There are 10 hidden switches. A switch that is on adds its own fixed numbers to the row, and there is some noise. The rows also spread widely along 15 directions, which tell nothing about the answers.
Some rows, each with its switches (1 for on, 0 for off) after it:
[ 10   4   5  -4  -2 -18   3   5  -6  -3  -8  -6  -4  -3 -43  -7  -2   6
  -3  -7 -18  -5  33 -25  -2 -10  16 -15   4   0]
1 0 1 0 0 0 0 0 0 1
[ 20 -18 -10 -16  14  -2 -32  -1 -20  -8   1  -5  -9  18  -8  -3   2  -2
   8  -5 -23  26   0 -13   9   1  -5  -5  -4  23]
0 0 1 1 1 1 1 0 1 1
[ -7   1  22  -1  22  10 -24  -8 -12   4  20  14  -8   4   2  -3   0  10
  -8  11  21   6  -3   1  -8  -9  11   1 -11  -4]
1 0 0 0 1 0 0 0 0 1
[ -4  -2   1  -1  -3  -2  19   5  21 -13 -14  -5  15  -9   4   3  -9 -12
   1   1   3 -12   3   3   8 -15   1   4  21 -20]
1 0 0 0 1 0 1 0 0 0
[  2 -13  11 -12 -38 -11   4   9 -18  17  22  -8   2  15   1   6  -2  15
 -16  -5 -25  18  16  -2  -3 -12 -16  -7 -12   9]
1 1 0 0 1 0 0 0 0 1
[  2  13   7   8   5 -20  -1  22  14 -17 -24   9   2 -16 -16  -8  10   6
 -10   4   8 -10 -13  -5  15  -3   8   6  20 -11]
0 1 0 1 1 1 1 1 0 0
[ -4 -18  18  -4  10 -12  16  12  22  15   6   1  22  17  -8  -6   4  -4
  23  -8 -14  -6  41  -4 -12  -8   4  -8  23  -4]
0 1 0 1 0 0 1 0 1 1
[ -1 -11  22 -11  32  -5  -7   2   6   3   6  10   9  -1   7  -1  13   1
   1  -3   6  -6   2   3   3   3   3  -2   5   3]
0 0 0 0 0 0 1 0 0 1
[ 13  -8   6   7  14  -6   0   3  -3 -13   9 -13   0   2   0  -9   1   0
  -2  -4 -16  14  -9 -10   4  -8   6  -8   3  18]
0 0 0 0 1 1 0 0 1 1
[ 18 -12  17  12  12 -17  16   5  -3   2  19 -14   9  10 -32   2  -5  -1
  10 -25 -28   9  43 -30 -25  -2  13 -26  -1  -2]
0 0 0 1 0 1 0 0 0 0
[  7  22  22  21 -14   3  30  -2  -8   8 -20  19  15  -5 -38   1 -34  12
  -7  25   1   3  27 -10 -15 -18   5   7  40 -26]
0 1 1 0 1 0 1 0 1 0
[ -7   7   6   1 -13  11  26   4   3   9  16   5  13  25 -23 -14 -20   4
  19  -9   2  -6  37  -8 -15 -34   2  11  33  -9]
0 0 0 0 0 0 1 1 1 1
[ 17 -34  29 -13  31   0  16   7  25  -7  22  -8  27  12   3   8 -20 -11
   0 -15   3  20   1  -7   8 -11   4  -3  29  -4]
1 1 0 1 1 0 1 0 1 1
[ -2 -11 -25 -20  19  22 -15 -21  -7  -7 -24   6  -7   4  14   0   4 -16
  35   7   0  -7  14  14  -6 -29  -5  14   3  13]
0 0 0 0 1 1 1 1 0 0
[ 20 -15  10 -19 -11   4  10 -14  -5  16   2   0  -6 -13 -30  -6 -24  11
  -7   3   3  -9  16 -10  -8 -45  15  11  20   3]
1 0 0 0 1 1 1 0 0 1
[  4 -26  13 -19  13   8 -37  -6   7   8 -24  14   4 -28  23  35   1 -18
 -12  17   7   4 -19   2  15  13 -12  14   4 -29]
0 1 0 0 1 0 1 0 0 1
[  0  -3  10  -7  -3 -13 -15  11   3  27   5  -2 -24 -14   6   3  22  11
   5  -8  -4 -15   4  -9 -16  12  -4  -4  -3 -35]
0 0 0 0 1 0 1 0 0 0
[  2  14   3 -12 -25   0  15   7  -9   7   5   2   7  23  10 -17 -11   9
   0  -9 -23   3 -12   0  11  -5 -26   5  19   5]
0 1 1 0 1 0 0 0 1 1
[ -1   4   5  -1 -14  -1 -11   3 -22   1  14  13 -10  15   3  -7   5   8
  -3 -21 -15 -15 -17 -21  -7  -7 -26   8 -14   8]
0 0 1 0 0 1 1 0 1 1
[ -5 -28  10   8 -16 -23 -24  24  23   0  13 -14   2   5 -11   2  12 -15
  -5  -7 -20   5  12 -25   5   7   7 -13  -4 -21]
1 1 0 0 1 0 1 0 1 1
[  9 -29  11 -21  25 -14   2  -7 -26  -1 -14  25   3  -1  -4  21  26   5
   7 -22 -16 -25  24  -9 -18 -28 -22   1 -24  54]
0 0 1 1 0 0 1 1 0 1
[  7   3   2 -38 -11  -2  -2 -17  -9  20   3  -7 -19  -6  -2 -13   7   4
  14 -23 -18 -19   6  -7  -4 -15  -9 -10 -16  -7]
0 1 0 0 0 0 0 1 1 0
[ -1 -19   9  -2   1 -10 -24   8  -5   2 -17  18  -2  -6  13  14  18  -2
  -8   5  -9 -16 -10  -7   0   1 -20   9  -3   2]
1 0 1 0 0 1 1 0 1 1
[  8 -31  -1 -16  14   1  -2   0  -3   4 -23   8   3  -8  11  19  14  -2
   3   6  -4   6  -1  11  10 -20 -19  21  20  28]
0 1 0 0 0 0 0 1 1 1
[  0 -53   6 -14  44   5  -1  13   0   5  24  -2   0  32   2  19  22   3
  26 -13  14  28  40   8 -11 -23  -2   5  11  31]
0 1 1 0 0 0 1 1 0 1
[  4  -8  14 -17   1 -13 -20  -1  -6  24 -12  29   0   1  -3 -21  16  14
  -6   9  -9 -24  -8   3   7  -1  -6  11  13  22]
0 0 1 0 1 0 1 0 0 1
[-14  15  -5 -36 -53 -15 -14  22 -13  26 -23  26  -6   2  15   3  20  24
 -12  -1  -4 -33  -9  12  17  -1 -42  22   7 -10]
1 0 1 1 0 0 1 0 0 1
[ 24 -39   3  -3  23   5 -30  -4 -11  -2  -6   7 -14  -9  -4  16   2   1
 -19  10   5  28 -35  -8  20  -9  -7  25  17  27]
0 1 1 0 1 0 0 0 1 1
[  2 -26  21 -12  -7  -5 -16 -14 -15  -3   6  15  16  -3  -4  14  -1  -9
 -16   0  -8  -7   6 -12   5 -20  -9  -3 -21  18]
0 0 1 0 1 0 1 0 1 1
[  4  13 -18   3  -4   2  10   4  10 -13 -31  -4   9   0   7 -11  -9  -7
  12  19 -12   7  -2  10   9  -7  -6   5  31  -7]
1 0 0 1 0 0 1 1 1 0

New rows, each followed by its switches (1 for on, 0 for off):
[-15 -10  -8  29  13 -11 -13  28  25 -30 -21   6  10   5   3  -3  15 -10
   0  20   5   9  -5   2  12  -9   6  12  19  11]
1 1 0 1 1 0 1 1 0 1
[  3 -38   3  -6   3   8  14   0   7  23   2   8   1   2  -8  15  -4  -1
  15  -4  10 -13  27  -5 -18 -36  -4  27  32   4]
0 0 1 0 0 0 1 0 0 1
[  3  -8 -14  -4   1  -3 -34  -9  -5 -20 -24   3  -6 -18   0  -2  12 -12
 -11  15  -2  -2 -25   2  28  -8   4   8  -9  15]
0 0 0 0 1 1 0 0 0 0
[ -1 -13  11  -2  -1  -3  14  22 -11  -3  15   7   1  13   7  13   8  20
  -7  -8  16   8   4   5  -2 -25 -15  15  14  14]
0 0 1 0 1 1 1 1 0 1
[ 12  17  13   8   0 -27  24  12  -3 -21  -3 -12   9  -8  -8 -16   7   9
 -12 -12 -25  -1  -2 -10   3   4   2 -26  -5   7]
0 0 0 0 0 1 1 1 0 0
[  0 -11  -3  -2 -11 -13 -26  12 -25   9  21  -4 -24  13 -10   4  26  13
  -3 -20 -21   8   5 -20  -5   0 -15  -1 -21  15]
0 0 0 0 0 0 0 0 1 1
[  7 -20   9  -6  10   4 -22  -5  -7   8   0  13 -10 -11  -7   3   4   9
 -13  17  15   7 -12   3   7 -19   5  19  12  11]
0 0 0 0 1 0 1 0 1 1
[ 12 -31  14  -6  31  -8 -10   0   3   4  -2   4  10  -1  -3   3  12  -2
   0   9  -3  14   7   7   7   2   7  -1  15  17]
0 0 0 0 1 0 1 0 0 0
[ -4 -10 -11   3   2 -15 -18  14   0  -5 -21  -4 -22 -14 -16  13  24   0
   9   0  -8  -2  18 -15  -3 -14   3   3  -5   1]
0 1 0 1 1 0 0 0 1 1
[ -9 -15  -2  -6 -23  -4 -13   5  -3  21  -9   8   3   8   5   4   9   2
   3  15 -16  -4  24   7  -5 -11 -10   9   8   5]
1 0 0 0 1 0 0 0 0 1
[  1 -17  -3  27  17  -6  12  34  15  -8   4  -7  -3  24 -20   0   2   8
  16   1   2  23  23 -10 -12 -15   6  15  43   5]
1 1 0 1 0 1 1 0 1 1
[  0  -5   9  18  16   4  38  19   5   2   5  -1  19  24   3  -1  -9  13
  16  10   1  20  30  14 -15 -18   1  10  49   9]
0 0 0 0 1 1 1 0 0 1
[ 14 -11  10 -28 -11  -7  14   3   3   0  15 -11  17  14  -8 -10 -16   4
  -1 -11  -6  14   9   2  17 -15   3 -11  12   1]
0 1 1 1 1 1 1 0 0 0
[  7  -2  -7   5  11  10   6 -10   1  -7 -20   8  16   3   3  -3 -15 -13
  14   9  -9  -1   2   3  -2 -16  -2  11  24   9]
0 0 0 1 1 1 0 0 0 0
[ 13  19  11 -23  -5   6  37  -8   6  -7 -14   1  15 -10 -38  -6 -38   3
  -5  -5  14 -13  17  -3  13 -32  14   9  42 -23]
1 0 0 0 1 0 1 0 0 0
[  4   4 -11 -24  11  15  22 -15  11   1  -7 -12  11  12   7 -19 -18 -14
  34  -6 -10  -5  18  10   2 -15   3  -1  28  -8]
0 0 0 0 1 0 1 0 0 0
[  0 -34  -3  -9  -3  17  -1  -8  -1  21  -5   6 -13  -9   8  16  -4  10
  -2  28  24  10   6  19  -6 -48   0  34  24  13]
1 1 0 0 1 0 0 0 0 1
[-13   2  17 -16   6  -9  16  -1 -20   7  -3  21   5  21   6  -4  19  13
  17 -16 -25 -26  31   3 -22 -18 -27  -6 -15  31]
1 1 0 0 0 0 1 0 1 1
[ -3 -32   7  16 -19  -8   1  20  18   8   3  -2   9  -5 -16  15  -5   3
 -17  25  17  13  21  -2   3 -23  12  16  32 -13]
1 0 1 0 0 0 1 0 0 1
[ -9   5  11   7  -7 -20   2   6   1   5 -28  16   3 -20   1  -5  23   8
  -2  18  -4 -28  16   8 -10 -13   2  -3  -1   1]
0 0 0 0 1 1 1 1 0 0
[ 11 -11  22  -6  17 -13 -18  -3   1   5 -24  33  10 -14 -25  10   7  -9
  -7 -15  -7 -34  -6 -23   5   3  -8  16  18   0]
0 0 0 1 1 0 0 0 1 0
[  8  -8 -18 -18  -7  -9  -8   9  -6 -20 -14 -11 -13  -9 -18  15   7  -1
   0 -10   3   6   3  -9  21 -20  -4   6   2   0]
0 0 1 1 1 0 1 0 1 0
[ -3  -5   6  12 -26   5   6  -8   1  -1   1   4  11  -8 -17  12 -23 -10
 -10   6   3  -1  12 -15  -5 -31   5   9   1 -18]
0 1 0 1 1 0 0 0 0 0
[  7 -10  21  -4  36   3  22   5   0  -7   0  15  19  13  29  11  -1   0
   8 -16  -5  -5 -15   3  -9  -5 -29  11  20  16]
1 0 0 1 0 0 1 0 1 1
[ -7  -9  15   1  -3 -10  -4  16  -6 -17  -2   8  21   6  17  29   3  -7
 -13  -4  -7  11   0  -6   9   5 -22  -6 -13  -4]
0 1 1 1 1 0 1 0 0 1
[-27 -24  -5   2  11  18 -13  13  20  -5  16   3  -9  16  37   5  14  -4
  14   8  33   3 -15  19   2 -28 -10  29  12  -3]
1 1 0 0 1 0 1 0 1 1
[  4  12  17   9   9  -3  19  19   0  -7  10   4   8  20 -26  -6 -13   8
   1 -19   1   7  13 -21  -3  -7   2   2  28  -8]
0 1 1 0 1 0 0 1 0 1
[-18  11 -20 -12 -10   8 -12  11 -11   0   5   0 -17  26   6  -5  17   7
  24  -9   1   1  12   9   2  -9 -16  12   4  -6]
0 0 0 0 1 0 1 0 1 0
[ 10   0 -18 -28 -16 -11   4   8 -15  10 -31 -11 -25 -17 -17  15  16  13
   7  -6 -12   3  25   2   4 -16  -9   4   9  -3]
0 1 0 0 1 0 0 1 0 0
[  1 -36   6   4   5  -6  16  27   6 -12  20 -18  15  28  -4  31   1  -7
   5 -22  -4  30  32  -9   1  -6 -12  -3  15  -4]
1 1 1 0 0 1 0 0 0 0
[-12   9   9 -19   0  13   2  -4  -1   5   2  10   3  12  32   0  -6  -6
  14 -14 -10 -19  -6   1 -11  -4 -26   3  -5 -17]
1 1 0 0 1 0 1 0 0 1
[  2  -7  37  -6  11 -22   7  11  13  -1  25  -8  20   8 -40  -8  -2   3
  -7 -13  -1   8  36 -21  10  -1  28 -30   4 -11]
0 1 1 0 0 0 0 0 1 1
[ 17  -4   4   2 -29 -26   3  19  -3  -8  -1 -14   2   3 -28  -6   0   2
 -15 -18 -33  10   1 -27  16   1  -7 -12   7  -1]
0 1 1 0 1 1 0 1 1 0
[  0   3  24  11  12  -9   7   6  -2  -8  -9  24  11 -18 -19   3   1  12
 -25   8  16 -16 -10  -5   8 -16   5  18  17  11]
0 0 0 0 0 0 1 0 0 1
[-18  -2  -5   8 -21  -4  24  19  16  -2   1 -13  19  19  30  -4   4  -6
  15   7 -19   7  16  15   0  -9 -14  -3  14  -3]
0 1 0 0 1 0 1 0 0 1
[  3   8  35  12 -20 -33  35  24  24   3   3   5  26   0 -12 -21  -4   8
 -20 -16 -25 -25  -8 -16   5   6  -6  -8  25 -11]
1 1 0 0 1 0 1 0 0 0
[-12  -9 -20 -12 -16   7 -25  15  -1  -2   3   0 -16  18  17  -7  14   5
   7   4   5   3 -14  11  13 -17 -16  24   9   6]
1 0 0 0 1 1 1 0 1 1
[-14 -10  11   7 -29   6 -11 -13  -6   3  -6  23  22   4  19  16  -8 -20
  -2   7 -12 -14   3  -8 -10 -19 -27   4 -20  -9]
0 1 1 1 1 0 0 1 1 0
[  4 -13  19   0  -2 -32 -12  30  12   0  -7   6  -7 -19 -19   7  20  10
 -17 -11   3 -16  -2 -22   7  -1   5   0   4 -12]
0 1 1 1 1 1 1 0 0 1
[ 13  -7  -9  -1 -15  -1  13  -4   3   2 -13 -16  -5  -7  -4  -6 -14  -5
   4   3 -29   5   2 -11  -2 -18  -4   2  14   2]
1 1 0 0 0 0 0 0 1 1
[ -5  18   3  -2   1 -13  -3  12 -23 -21 -10  17  -1  13  -8  -2  17  12
  -6 -14  -8  -8  -9  -6  13   0 -22   4  -4  18]
0 0 1 0 1 0 1 0 1 0
[-20 -10  17  -5 -26 -20 -17  17   5  16  11  11   9   7  11  -6  28  10
 -13  11   4  -4   6  12  11   4  -7  -7 -12  -7]
0 1 1 0 0 0 1 1 0 0
[  8 -29  11  11  23   1 -11  10   5   7  15  -1  -8  17 -17  -1  -3   5
   5   9   6  28  21 -11 -15 -13  15   2  19   4]
1 1 1 0 1 0 1 1 0 1
[  0  12  26  25 -16 -18 -16   9 -19  -8   1  20   5  -6 -24   5   3  12
 -36  11  -7   3  -4 -19  -1   4  -5  -4 -12  -8]
1 0 0 0 0 0 1 1 1 0
[ -3  -1  11 -20  -1   4  -4   0 -11   3   7   0  -2   0   1   9  -4  12
  -5  10  16   9  19   6   0 -15   4  -7  -5 -16]
1 0 1 0 0 1 1 0 0 1
[  8  -6   0   4   5  -8  35  17   7 -12  -8  -4  -5   2 -14   7  -6   9
   5 -15   4  -3  10 -10  -7 -29  -6  11  28   1]
1 1 1 1 1 0 1 0 0 0
[ -8 -13   3   1  -9 -18   6  25  -9  -5  30 -20   6  23  10   5  22  13
   3 -10 -10  26  31   5  -5 -13  -2 -20 -19  19]
0 0 0 1 0 1 0 1 0 1
[ 11  10  -7 -17   9   7  -5   2 -24   5 -15  -3 -30  -4   4   9   2  17
  12   1  -7   8   7   0 -15  -8 -14   4   8 -10]
1 0 0 0 1 1 1 0 1 1
[ -7  -8  -7 -11   3  11 -27  -9   4   9 -14  10  -2   0  42  -2   9 -14
  11  13 -10  -4 -28  15   8  10 -22  12   0  -8]
0 1 0 0 1 0 1 0 0 0
[ 19 -17   9 -28  14  -8  -5  -5  17  -8  -1 -14  -8 -24 -16   1  -8  -3
 -11  -8  15   1 -12 -12  20 -12  18  -8   1 -20]
1 1 1 1 0 0 1 0 0 0
[  1 -17   6   7   5  -4 -31  -4   8  -5  -2   7  10   3 -41 -12  -3 -13
  -7  14  -4  10  12 -17  19 -10  26   5  12  11]
0 1 0 0 0 0 0 0 1 1
[ -6 -15  18  27   6 -10  15   4  18  -1  -6  -2  12 -15   4   9   5 -11
  10  11  -4 -15  25  -7 -26 -14   9 -10   5 -20]
0 0 0 0 1 1 1 0 1 0
[  0 -23  20 -19   9  -9  20   9  15  17  14  -6  12  13  -7  -6   2   9
   7  -1   4   5  35   8  -1 -17  11  -9  22   4]
1 1 1 0 0 0 0 0 0 1
[ 21  -1   7  -7  19 -18  11  17   3 -16 -39   7  10 -10 -12   5   0   5
  -2   6  -9   0   6  -4  10  -7  -3   0  34   9]
1 0 1 1 1 1 1 1 1 1
[ -3   0  16  12  -1   4   5  11   4  -7  28  -7  17  23  11   0 -13 -12
   7 -19 -11   6   8 -22 -14   5  -8 -15  -4 -26]
0 0 1 0 0 1 1 1 0 1
[ 10 -20   9 -17  -5  -2  -7 -18  15   3  -4   3 -11 -29 -26 -10 -12   1
 -12  13  24 -16  -9 -10  10 -42  23   8   4  -8]
1 1 1 1 0 0 1 0 1 0
[ -7 -21  18 -15  -1 -30  11  15  27 -10  26 -13  11   5  -4 -18  23   0
  -3 -31  -4 -18   7  -7  13 -20  11 -21 -19  16]
1 1 0 1 0 0 0 1 0 0
[ -1  10   9  14  11 -22  -2  11 -16 -26 -20  10   7   3 -11  -1  18   7
 -11   8 -19   4   5  -2   7   4  -7 -10  -7  24]
1 0 0 0 1 0 1 0 1 0
[  5  -5   3   0  17   9 -15 -16  -2  -7 -43  31  21  -9   0   4  -7 -21
   3  16 -12 -17  -8  -2   8  -9 -11  21  25  15]
0 0 0 0 1 0 0 1 1 1
[  2 -35  15 -18  23  -3 -17  -8  -5  33  -2  21   0   7  13  -8  24   8
  19  11  -9 -15  20  15 -17 -15  -5   7   9  31]
0 0 0 0 1 1 1 0 1 1
[ -2 -21   0  -4   1  -8  -1  20   5  -5   6  -4  23  33  16   2   5  -4
   9   3 -19  24  15  11  10  -1 -14   0  21  17]
1 0 0 1 1 0 1 0 1 1
